There are 5 hidden switches. A switch that is on adds its own fixed numbers to the row, and there is some noise. The rows also spread widely along 5 directions, which tell nothing about the answers.
Known rows, each followed by its switches (1 for on, 0 for off):
[ 16 -23  15  -7   8   5   8   6 -10  -4   0   3   3  -4  -6  -2   2  11
  -6   5  18  -8  11  27  -9 -14 -28  -2 -13  17   3   1]
0 0 1 1 1
[  8 -10  -1   3   9   5   6   1 -11  -1  14   3   7  -5  -3   4  -2   5
 -10   0  12  -7  -3  15  -3 -13 -29   1   0   9 -11  -3]
0 0 1 0 0
[  7  -2  -7  11   0   9   8  -9 -10  -6  23  16   9 -14   3  -9 -18   7
 -16  -7  21  -1  -5  15  -6 -21 -27  -7  13   4 -19  -9]
0 0 0 0 1
[-10  -2  -5   0   0   1  11   0  -5   3   2  -1   7   3 -10   3   6   4
  -6  -9  -4 -12 -14   2   4  -6 -20   4  -3   4   3  -4]
0 1 1 0 0
[ -6   7  -8   7  -5   5  16  -6  -7   2  13   8   3  -8   6  -3 -10  10
 -15 -18   0  -1 -15  14   4 -13 -20  -3  10   3  -6 -12]
1 0 1 0 1
[ -1  -3   6  -4  -5   2  14   1  -5   3   0   0  -3  -4   2   0   6  14
  -8  -8   0 -10  -3  22   0 -12 -21   2 -11   9   9  -2]
1 0 1 1 1
[  7 -14   9  -4   2 -10   7  10  -3  -4   5  11  10  -3  -7   5  14  10
  -8   2   0 -13  -5   5   2 -12 -18  -1 -16   2   0  -3]
0 0 0 1 0
[-21   7   4 -11 -11  -8  18   2   3   6 -18  -6  -4   6 -10  -2  13  15
  -6 -19 -18 -15 -14   2   5  -3  -9   7 -10   7  28  -3]
0 0 1 1 1
[-10  -3   0  -5  -7  -8  12   1 -10   7  -3  -7   0   4 -12   3  -2   7
  -8  -7   4  -5  -5   4   0  -5 -17   5   4   8  -3  -2]
0 1 1 0 0
[ -8 -16   5 -10   4 -12  15   7 -12  -1 -12  -6  11  11 -29   4   8   3
  -6  -9  -3  -2 -13 -14   0   4 -10   0   0  12  -2  -1]
0 1 1 0 0
[ -7   1  -1   0 -11 -13  15   3  -4   3   8  11   5  -2   0   4   6  14
 -10  -9  -9 -10 -12   4   8 -13 -13   0  -7  -6  -4  -6]
1 1 0 1 0
[ -6   5  -1  -4  -6 -12  17   1 -14   4   5   0  -3   0  -5   3  -6  19
 -18 -12   1   0  -8   6   0 -14 -16   0  11   8  -6  -4]
0 0 1 1 0
[  0 -10   3  -1  -9 -18  17   1 -12  -5   1   8   6  -4  -9   0  -6  10
 -12 -10   7   8 -10  -5   2  -8  -7 -13   6   5 -16 -13]
1 0 0 0 1
[-21  26 -17   1 -25 -19  21  -6 -16  11  10  -4 -13  -4   5   3 -24  23
 -24 -19   3  12 -10   3   3 -16 -11   2  32   4 -19 -14]
0 0 1 0 0
[ -1 -18   5  -2   4  -4   9   7   3  -4  -3   7  21   3 -18   7  27  -7
   1  -5 -16 -19 -23 -12   9   2 -12   1 -22  -3   6  -4]
1 1 0 0 0

New rows, each followed by its switches (1 for on, 0 for off):
[-21  11 -10  -1  -8  -7  19  -2   3   2  -7   3   6   4  -9   0   8   9
  -9 -27 -20  -6 -27 -11  11  -1  -9  -1   2   2  14 -12]
0 0 1 0 1
[ -4  -7   3  -2  -6  -6   9   1   1  -4  -2   7   8  -4  -9  -4   5   4
  -5  -9   1  -9 -11  -3   1  -6 -13  -3  -6   4   5  -7]
0 0 0 0 1
[ -1  -5   0   3  -5   0  11   1   2  -3   6  11  12  -7  -1  -1   9   3
  -6 -10  -5 -11 -16   2   6  -7 -16  -3  -9  -2   2  -9]
1 0 0 0 1
[ -6 -14  10  -7   0  -3  14  -4  -8  -4  -8  -1  10  -1 -21  -8  -1  -1
  -2  -9   6  -4 -10  -5  -4  -1 -10  -4   0  12  -4  -1]
1 1 0 0 1
[ -4  -9  -4   3  19   9  17  -5 -14  -9   8   6  24   3 -22  -1   2  -5
 -11 -20  -4  -2 -30 -12   2  -4 -18  -6  13   9 -13  -3]
1 1 1 0 0
[ -9  -4  -2  -2  -1   2  20  -5 -11  -1  -2   0   8   2 -16  -5  -4   5
  -9 -20  -2   0 -17  -3   2  -4 -14  -5   9   9  -5  -7]
1 1 1 0 1
[-14  -5   8 -10   7   2  17  -2  -2  -4 -17  -8  10   6 -24  -5  11  -2
   0 -20 -12  -9 -23 -10   0   6  -9   3   0  15  16   1]
1 0 1 0 1
[ -3  -6   4  -5  -1 -15   9   1 -11  -3   0   2  10  -2 -18   1  -3   4
 -11  -5   7   1 -11 -10  -2  -7 -10  -3   9  10 -13  -4]
0 0 0 0 0
[-11  -3  -3  -4   3  -4  15  -4 -14   0   0  -4   9   5 -22  -2  -5   4
 -11 -14   2   1 -16  -8  -2  -3 -14  -1  15  11  -9  -2]
0 1 1 0 0
[ -6  -6   2  -6 -11  -7  16   2 -10   7  -5  -5  -4   2  -9  -1  -7  11
  -7  -8   8  -1   2  10  -2  -5 -17  -1   0   9  -2  -7]
0 1 1 0 1
[  0 -17   8  -3  -1  -3  13  -2 -11  -5  -2   3  12  -2 -18  -7  -3   0
  -6  -7  11  -2  -8  -4  -4  -4 -12  -7   2  11 -12  -4]
1 1 0 0 1
[ -9   1   2  -6   3  -8  16  -2 -15  -1  -2  -7   4   1 -17   1  -4   4
 -12 -14   0   3 -16  -6  -2  -3 -11   1  17  15  -9  -2]
1 0 1 0 0
[-12   4   7  -9  -1  -3  11   2  -4   4  -8 -10  -3   3 -11   1   8  11
  -7  -6  -4 -15  -6  10  -1  -8 -18  12  -6  13  17   5]
0 0 1 1 0
[-10   5   2  -5 -17 -21  16   7  -9  11  -1  -8  -9  -1  -1  11   0  16
 -12  -6  -6   0  -6   6   5  -5  -8   5   1   5  -4 -10]
1 0 1 0 0
[  0   5  -4   3 -11 -10  14   0 -18   6  17  -1  -6  -8   7   6 -15  17
 -18  -5  12   6  -1  18   0 -15 -19  -1  13   6 -22 -10]
1 0 1 0 0
[  1 -11  12  -5  -8 -11   4   8  -1   5  -1  -1   3  -7  -2   8  13   5
  -1   8   1 -16  -1  12   2  -6 -13   8 -19   4   3  -3]
1 0 0 0 0
[ -3  -7   4  -2  10  -7  12  -5 -15  -9   5   2  15  -4 -22  -4  -5  -1
 -13 -10   8   3 -19 -14  -4  -6  -9  -5  18  13 -19  -1]
1 0 0 0 0
[-22  14   0  -7  -1   1  17 -15  -4  -5  -6   0   6  -2 -17 -19  -9   9
 -12 -24   1  -6 -21  -7  -5 -10 -10   1  17  12   8   5]
0 0 0 1 1
[ -1  -9   3  -3 -14  -5  16   3 -10   7   0  -2  -4  -2   0   3  -5  13
  -8  -6   8  -1   3  16   0  -8 -18  -2  -5   6  -7 -10]
1 1 1 0 1
[  0   3  -1   4 -11  -4  12  -4  -8   0  12   8   0 -13   4  -5 -11  10
 -12  -8  10  -1  -5  13  -1 -16 -17  -3   7   3 -13 -11]
1 0 0 0 1
[-12   3   2  -2  -8  -7   6   2   5   4   0   2   6  -5  -4   5  16   1
  -1  -5 -13 -19 -18   0   8  -4 -11  10 -12  -2  11  -3]
1 0 0 0 0
